The rows come from 4 hidden closed curves, with some noise, and rows from the same curve form a group. Each curve winds through 4 dimensions. The rows are also pushed far along 2 directions, which tell nothing about the answers.
In the rows, zero is written as 128.
Known rows, each followed by its group:
[127 134 132  94 130 126 131 127 135 137] => D
[144 105 158  75  74 133 158 161 146 185] => D
[157 111 158 120  79 137 139 143 143 193] => E
[111 167 106 203 170 104  92  97 132  94] => L
[106 121 130  75 125 133 137 133 136  99] => D
[151 144 131 118  97 116 133 125 121 114] => E
[151 136 119 169 166 121 119 109 100 141] => D
[133  86 144  97  90 155 154 154 141 174] => Y
[128  95 126 105 118 145 153 158 125 153] => E
[109 157 112 105 170 125  95  82 112  60] => E
[167  99 145  86  52 145 165 155 135 159] => E
[155 100 147 153 109 136 151 143 117 172] => D
[124 154 127 125 124 102 119 119 111  87] => Y
[148 117 144 119 122 134 139 138 138 193] => D
[112 146  93 172 191 127 109 118 125 113] => E
[138 118 115 105 123 132 151 148 124 138] => L
[128 119 137 115 143 126 134 137 115 160] => Y
[133 118 121 129 133 144 125 120 141 138] => Y
[132 106 141 111 114 124 155 169 121 179] => L
[148 129 110 128 130 138 141 111 134 106] => Y
[111 145 118 104 156 112 116 117  95  81] => E
[110 133 119 161 131 122 125 129 135  95] => L
[152 107 150  84  54 130 161 155 124 140] => Y
[129 136 107 135 111 126 134 121 133  72] => L
[132 145 135 166 155  98 125 156 120 187] => L
[106 147 121 128 132 124 117 116 151  86] => D
[147 132 138 139 134 116 135 134 120 179] => Y
[146 156 128 162 120 108 115 123 129 132] => E
[122 122 122 123  93 135 130 113 132  79] => L
[107 117 119  73 132 126 138 131  99  81] => L
[104 100 154 120  95 134 132 158 132 144] => Y
[156 147 127 213 167 123 106 108 149 204] => D
[114 138 135 100 100 122 109 128 121 110] => Y
[144 121 134 103 107 124 136 118 115 157] => L
[108 148 133 114 132 108 120 131 130 105] => D
[126 122 142 131 141 125 128 150 116 178] => E

New rows. What belongs after each?
[116 132 129 114 157 129 111 119 118 122] => E
[133 152 103 115 147 112 139 137 112  84] => L
[129 122 109 157 155 135 145 119 133 101] => Y
[133 152 111 145 159 108 130 143 119 128] => L
[126 136 123  91 121 110 146 143  99  96] => L
[143 139 111 147 116 123 142 139 136 110] => L
[133 146 136 143 135 100 116 120 108 160] => L
[104 112 117 133 131 141 128 119 134  93] => L
[126 141 129 126 138 128 106 121 127 151] => Y
[132 128 130  97 144 118 136 126  94 118] => D
[156  57 142  50  58 167 191 159 103 118] => D
[127 180  70 185 182 112 102  97 123  52] => E
[146  90 136 128  79 146 174 183 152 164] => L
[115 185  93 120 175  89  90  68  85  38] => L
[106 116 133 143 141 138 125 132 145 125] => D
[142 153 116 134 158 110 125 111 113 120] => Y
[101 163 128 137 147 101  89 114 111  96] => Y
[133 135 113 183 175 132 113 101 118 121] => D
[126  80 148 132  90 145 166 189 135 182] => E
[ 97 170 105 165 203 102  67  55 102 103] => L
[116 191 116 154 174  85  73  91 105  99] => Y
[136 146 127 156 131 106 130 147 114 144] => E
[103 152 112 113 159 101 118 119  92  65] => L
[130  95 157  90  43 147 143 161 145 155] => Y
[114 162 105  50 117 110 115  99  88   4] => Y
[156 124 132 157 140 124 135 126 107 166] => D
[134 177  86 143 165 104 121 115 116  58] => L
[120 154 121 239 209 112  88 101 123 152] => D
[ 98 129 123 154 155 126  98  91 122 130] => L
[132 164 107 153 166 101 125 135 116 118] => L
[120 119 136 129 144 122 119 122 116 175] => L
[115 197  99 136 187  95  69  78 100  74] => Y
[133  85 154 165 112 153 146 156 148 198] => D
[116 157 137 181 162  90  99 116 110 172] => L
[144 133 104 114 109 135 130  99 131  94] => L
[109 174 105 189 165 111  79  89 136  72] => Y
[153  89 134 118 113 151 156 137 117 153] => D
[145 143 108  52 108 122 144 105 104  46] => D
[148 128 118 198 127 128 137 154 148 182] => E
[119 116 142 103 122 124 136 148 110 136] => E
[124 161 110 122 163 124  92  76 123  71] => E
[109 100 114 102 134 155 139 136 131  97] => E
